There are 7 hidden switches. A switch that is on adds its own fixed numbers to the row, and there is some noise. The rows also spread widely along 10 directions, which tell nothing about the answers.
(in the rows, 100 means zero)
Known rows, each followed by its switches (1 for on, 0 for off):
95 95 104 83 70 114 105 89 103 124 90 101 130 88 88 89 70 111 104 116 72
 82
0 0 0 0 0 0 0
101 96 106 98 81 105 99 110 104 104 113 100 88 95 107 88 77 105 84 102
 80 75
0 1 0 1 0 1 1
86 109 114 70 84 94 84 124 86 119 84 70 64 113 117 89 74 150 97 94 85 73
1 0 1 0 0 1 1
101 109 100 88 98 102 124 97 113 107 97 112 99 116 114 86 83 101 93 92
 84 77
0 1 0 1 0 1 1
114 84 104 105 104 105 89 110 92 98 106 90 95 119 119 89 99 95 91 89 83
 99
0 0 1 0 0 1 0
89 109 103 84 97 84 102 98 103 108 96 83 87 123 112 95 85 99 90 87 67 90
0 0 0 0 0 1 1
86 85 105 102 93 120 89 101 94 108 99 107 114 108 116 100 79 124 84 93
 93 111
0 0 1 1 1 0 0
110 92 105 136 75 117 102 85 108 126 92 129 117 124 118 98 93 104 83 83
 76 117
1 0 0 1 0 0 0
77 106 115 99 54 98 87 117 92 103 114 102 84 91 110 87 56 123 79 98 80
 95
0 0 0 0 0 0 1
95 96 95 92 83 96 108 85 113 134 87 101 109 120 109 119 114 108 101 83
 69 91
0 0 0 0 1 0 0
131 107 88 105 103 117 128 96 105 119 86 113 110 114 109 101 112 111 140
 114 108 78
1 0 0 1 1 0 1
109 87 92 101 97 107 113 96 108 113 102 105 108 118 116 100 111 105 86
 82 94 96
0 0 1 0 0 1 0
111 100 107 107 93 101 88 131 87 104 91 96 72 123 123 100 109 128 107 87
 107 99
0 0 0 0 1 1 0
94 103 111 104 82 109 82 100 84 123 83 95 112 94 99 95 84 135 97 116 89
 126
0 0 1 1 1 0 0
122 95 116 107 101 111 92 97 93 112 90 92 102 110 105 92 93 97 100 106
 74 103
0 1 1 0 0 0 1
104 95 101 92 90 122 102 119 87 100 93 102 106 91 100 94 85 135 125 118
 120 90
0 0 0 0 1 0 0
113 97 98 86 111 96 101 114 93 86 117 111 83 105 122 90 95 101 89 102 97
 88
0 1 1 0 1 0 0
74 96 103 108 88 108 104 94 103 108 88 94 107 117 116 115 90 128 96 75
 91 124
0 0 0 0 0 0 0
106 108 103 100 97 109 103 96 97 113 94 110 100 104 112 96 86 120 94 109
 91 102
1 1 1 1 1 0 1
118 105 112 100 93 108 104 104 98 114 94 103 95 109 114 81 86 104 105
 105 76 87
0 1 1 1 0 0 1
90 95 99 92 107 103 102 109 94 85 103 73 100 108 110 95 86 107 116 100
 91 100
0 0 0 0 0 1 0
113 76 97 82 130 111 86 105 95 95 92 75 78 120 113 113 104 113 102 93 94
 77
1 0 0 0 0 0 0
122 120 103 100 87 88 109 94 101 119 84 118 89 107 106 91 101 113 93 109
 83 103
1 1 0 0 0 0 0
75 91 109 69 90 92 66 130 78 85 122 86 75 92 115 79 55 123 64 105 85 86
0 0 1 0 1 1 0

New rows. What belongs after each?
111 119 100 96 85 82 106 105 96 109 100 91 78 100 105 95 102 109 111 110
 87 94
0 0 0 0 0 0 1
87 109 125 103 60 91 71 117 90 115 105 103 65 112 123 93 65 118 76 91 54
 92
1 1 0 0 1 0 1
89 79 99 86 90 110 94 115 99 97 120 113 91 114 131 98 84 113 78 78 91 78
0 0 1 0 1 0 0
98 100 107 117 79 108 97 103 97 103 107 101 99 100 110 91 77 106 100 104
 83 105
0 0 0 1 0 0 1
91 115 110 104 97 85 94 111 90 102 92 105 77 136 136 82 83 123 72 75 86
 122
1 0 1 0 0 1 0
83 92 95 95 97 117 121 73 105 108 96 88 154 103 102 97 78 93 117 104 69
 112
0 0 1 0 0 0 0
125 105 89 98 120 93 102 92 93 82 108 127 99 105 99 76 83 85 58 120 102
 113
1 0 0 0 0 1 0
134 94 117 127 80 131 96 134 81 89 111 116 107 90 113 56 73 109 113 124
 109 98
0 1 1 1 0 1 0
110 89 110 101 120 120 92 126 90 100 79 97 78 146 138 101 103 127 127 77
 105 90
0 0 0 1 1 0 0
94 91 108 118 79 122 98 87 101 127 92 84 120 112 112 103 83 114 116 97
 66 102
1 0 1 1 0 0 1
100 106 119 91 96 95 86 110 93 111 84 111 80 125 121 93 86 115 85 88 74
 101
0 1 0 0 1 0 0
73 93 105 72 56 108 94 118 105 130 97 96 81 103 112 112 77 149 96 83 87
 54
0 0 0 0 1 0 1
106 83 103 113 91 124 95 110 94 95 115 113 93 110 123 94 77 116 78 91
 104 94
1 0 1 0 0 0 1
126 123 104 111 94 98 115 99 100 112 85 116 98 104 99 80 94 108 97 116
 100 108
0 1 0 1 0 1 1
92 98 93 90 112 104 117 100 99 95 96 89 103 114 121 103 99 120 111 87
 104 108
0 0 1 0 0 0 0
91 105 86 81 89 97 128 105 107 104 116 100 95 108 124 103 99 113 115 89
 97 72
0 0 1 0 1 0 1
128 103 111 92 134 111 91 128 81 90 82 84 58 112 118 92 103 137 112 106
 126 95
0 1 1 1 0 0 1
111 107 103 112 98 92 83 102 87 105 99 85 77 110 109 111 105 109 103 109
 85 114
1 0 0 0 1 0 1
121 99 102 110 96 104 92 107 90 109 102 104 89 112 113 101 108 110 94
 101 99 105
0 0 1 0 1 0 1
123 86 103 111 80 115 86 119 87 94 122 94 100 86 96 87 84 90 110 128 91
 78
0 0 0 0 1 1 1
98 105 101 101 91 100 101 122 92 96 95 96 80 111 117 94 95 135 100 91
 114 104
0 0 0 0 0 1 0
112 98 110 84 94 107 92 113 92 122 87 104 101 122 118 74 83 109 101 102
 75 75
0 0 1 1 1 1 0
114 101 101 96 128 106 98 127 80 60 116 118 74 114 136 80 80 113 90 105
 121 106
1 1 1 0 1 0 0
117 111 110 113 90 99 93 92 94 127 75 84 100 120 99 95 97 105 107 107 69
 108
1 0 0 0 0 1 1
115 105 104 95 86 111 88 128 82 100 97 95 86 87 93 88 84 131 107 128 122
 86
0 0 0 0 1 1 1
91 95 101 95 99 104 96 96 98 111 95 97 94 116 121 99 87 126 86 89 85 104
1 0 1 1 0 0 0
111 87 107 115 100 132 101 91 104 109 90 108 112 109 105 101 78 109 96
 103 89 95
1 1 0 1 0 0 1
110 85 90 98 112 109 89 102 94 87 107 102 92 97 99 101 89 114 65 108 113
 102
1 0 0 0 0 1 0
103 108 116 112 88 108 93 104 96 116 80 100 86 106 106 101 89 131 94 99
 93 114
0 1 0 1 0 0 1
96 98 95 111 71 107 101 95 102 121 98 111 114 103 103 106 93 119 84 100
 88 106
1 0 0 0 1 1 0
105 104 103 119 93 104 101 103 90 99 109 107 97 120 128 95 89 104 101 96
 88 117
1 0 1 0 1 0 1
105 97 115 118 82 107 86 104 86 110 98 102 104 115 121 84 79 109 96 98
 72 117
1 0 1 0 0 0 0
110 92 125 100 97 95 75 106 93 106 95 91 83 126 119 86 83 80 89 90 40 93
0 1 0 0 0 0 0
67 102 105 71 109 119 104 93 98 90 88 98 109 83 90 96 46 141 78 116 112
 106
0 1 0 1 0 0 1
90 87 108 76 110 107 74 103 88 110 91 78 93 110 100 102 79 121 72 100 86
 93
0 0 1 0 1 1 1
111 100 101 89 90 103 101 114 95 120 91 97 97 115 116 92 105 120 109 97
 91 83
0 0 1 0 1 1 0
135 109 125 122 114 122 97 121 79 104 61 87 101 141 115 75 92 106 148
 107 99 108
0 0 0 0 0 1 1
112 96 95 107 82 100 94 106 93 104 118 99 77 91 109 103 98 123 79 104
 103 98
1 0 1 0 0 0 1
109 87 111 94 92 114 87 105 93 118 93 94 105 103 107 99 93 111 104 104
 75 91
0 1 1 0 1 0 0
97 95 101 90 106 110 92 85 97 128 75 104 102 120 105 116 92 133 71 92 96
 106
1 0 1 0 1 0 1
117 94 110 92 102 112 101 123 92 99 95 101 82 112 124 88 95 124 107 93
 102 83
0 1 1 0 0 0 0
113 104 103 106 110 98 101 110 88 93 98 106 86 120 125 88 102 112 96 92
 105 120
0 0 1 0 0 0 0
82 93 102 106 62 102 88 115 102 104 120 98 75 86 110 121 91 133 78 89 97
 94
0 1 0 0 1 0 1
106 74 106 129 95 110 79 95 90 92 128 61 108 99 109 105 96 69 110 105 55
 115
0 0 1 0 0 0 1
103 88 87 101 77 112 109 110 107 107 117 98 100 94 104 111 102 113 105
 100 106 72
0 0 0 0 1 1 1
97 97 107 100 82 100 81 121 88 105 110 103 70 108 122 101 90 130 76 89
 98 99
0 0 1 0 1 0 1
83 104 89 91 57 96 117 104 108 106 118 122 93 89 112 97 80 131 81 95 99
 83
1 0 0 0 0 0 0
117 99 99 113 125 84 88 97 89 83 114 102 83 114 121 102 115 83 75 98 83
 134
0 1 1 0 1 0 0
105 101 106 90 91 113 113 90 103 119 89 103 125 97 103 83 82 109 110 113
 75 93
0 1 1 1 0 0 0
104 89 112 105 90 115 92 126 95 94 100 103 83 109 117 93 85 125 88 87
 105 93
0 1 0 0 0 1 0
91 104 113 77 88 118 107 110 97 116 79 84 106 103 103 99 74 130 136 109
 86 71
0 1 0 0 1 0 1
119 102 111 108 95 102 85 102 85 102 98 85 97 97 94 87 85 91 108 123 76
 105
0 0 0 0 0 0 1
101 101 116 105 63 108 89 116 93 123 90 124 96 118 118 88 82 123 93 89
 83 94
0 0 0 0 1 0 0
115 109 104 99 93 99 102 123 85 98 96 92 91 104 114 75 94 121 115 109
 106 102
0 0 1 0 0 1 0
118 110 88 122 110 106 128 86 102 98 92 85 123 106 95 104 113 93 133 115
 107 124
0 0 0 0 0 1 1
100 74 94 112 109 120 95 90 107 107 99 66 108 110 101 122 107 101 106 92
 86 95
0 0 0 1 0 1 1
83 118 84 76 85 101 133 98 102 111 94 125 111 100 114 97 85 150 98 102
 123 100
1 0 1 0 1 0 0
98 98 87 92 90 106 113 98 102 115 104 87 110 96 100 111 105 121 106 105
 105 91
0 0 1 0 1 1 1
85 109 89 85 103 87 109 96 92 95 102 76 98 87 102 105 99 129 103 110 107
 123
0 0 1 0 0 0 0
107 103 114 113 87 116 94 124 90 106 87 86 89 107 109 101 93 129 123 104
 104 100
0 1 0 0 1 1 1
104 115 94 119 74 105 129 97 105 121 93 116 118 115 122 86 100 124 113
 94 97 112
1 0 1 1 0 1 0
107 102 118 122 56 110 95 111 96 120 99 118 107 104 114 89 86 107 108
 100 70 104
0 1 0 0 1 0 0
99 65 86 92 113 125 91 99 101 101 114 78 98 96 107 126 107 118 94 96 107
 80
0 0 1 1 1 0 1
101 102 106 111 97 110 97 90 96 113 87 104 108 126 112 104 85 105 101 97
 78 111
1 0 0 0 1 0 1
122 108 98 128 103 103 104 93 88 108 94 88 109 107 105 108 119 104 127
 113 101 135
0 0 1 0 1 0 1
99 104 111 105 74 114 95 106 93 110 98 116 108 93 108 84 67 119 104 118
 81 96
1 1 0 1 1 0 0
93 93 88 95 87 110 125 111 104 101 114 97 115 110 125 95 100 109 125 90
 97 82
0 0 1 0 1 1 0
131 95 96 108 101 125 114 96 101 111 86 117 113 104 94 100 102 113 103
 110 120 94
0 0 0 0 0 0 1
118 85 111 91 117 106 61 111 77 90 97 99 87 102 97 90 81 100 75 120 91
 105
0 0 0 0 1 0 0
115 91 118 114 80 107 78 104 92 134 86 110 98 130 121 97 103 105 87 82
 63 107
0 0 1 0 1 0 0
120 99 110 119 75 120 102 105 101 127 82 84 109 97 90 105 104 121 122
 110 92 95
0 1 0 0 0 1 1
112 91 94 90 139 94 92 94 94 90 94 55 78 114 103 121 117 95 115 102 89
 99
0 0 0 0 0 0 1
98 99 97 106 75 104 105 95 98 103 108 102 115 82 94 97 86 109 99 115 92
 110
0 0 0 0 0 0 0
106 75 95 104 80 116 84 107 99 107 116 70 88 75 91 117 100 117 107 112
 93 73
0 0 0 1 0 0 1
111 88 116 103 64 122 91 135 96 116 97 111 81 110 124 96 93 132 115 88
 92 65
0 1 0 0 1 0 0
81 105 94 97 101 110 123 81 103 107 92 83 123 113 113 107 83 117 121 96
 87 111
1 0 1 0 0 0 1
92 93 113 88 88 121 96 106 92 119 81 81 106 108 106 97 76 134 112 98 91
 90
0 0 1 0 0 0 1
113 109 101 106 98 100 102 109 91 106 92 107 89 118 121 91 98 114 120
 107 91 98
1 0 0 1 1 0 0
123 95 114 123 89 100 68 118 80 102 107 95 88 109 111 80 93 87 99 115 68
 107
0 0 0 1 1 1 0
105 91 95 123 81 112 98 98 99 109 102 95 107 95 101 102 97 118 99 107 96
 110
1 0 0 1 0 1 0
106 103 108 104 112 96 90 118 80 79 104 102 78 115 126 82 86 114 88 94
 105 123
0 0 1 0 0 0 0
94 103 107 90 110 108 102 111 89 94 91 99 99 110 119 96 85 128 104 99
 104 115
0 1 1 0 1 0 0
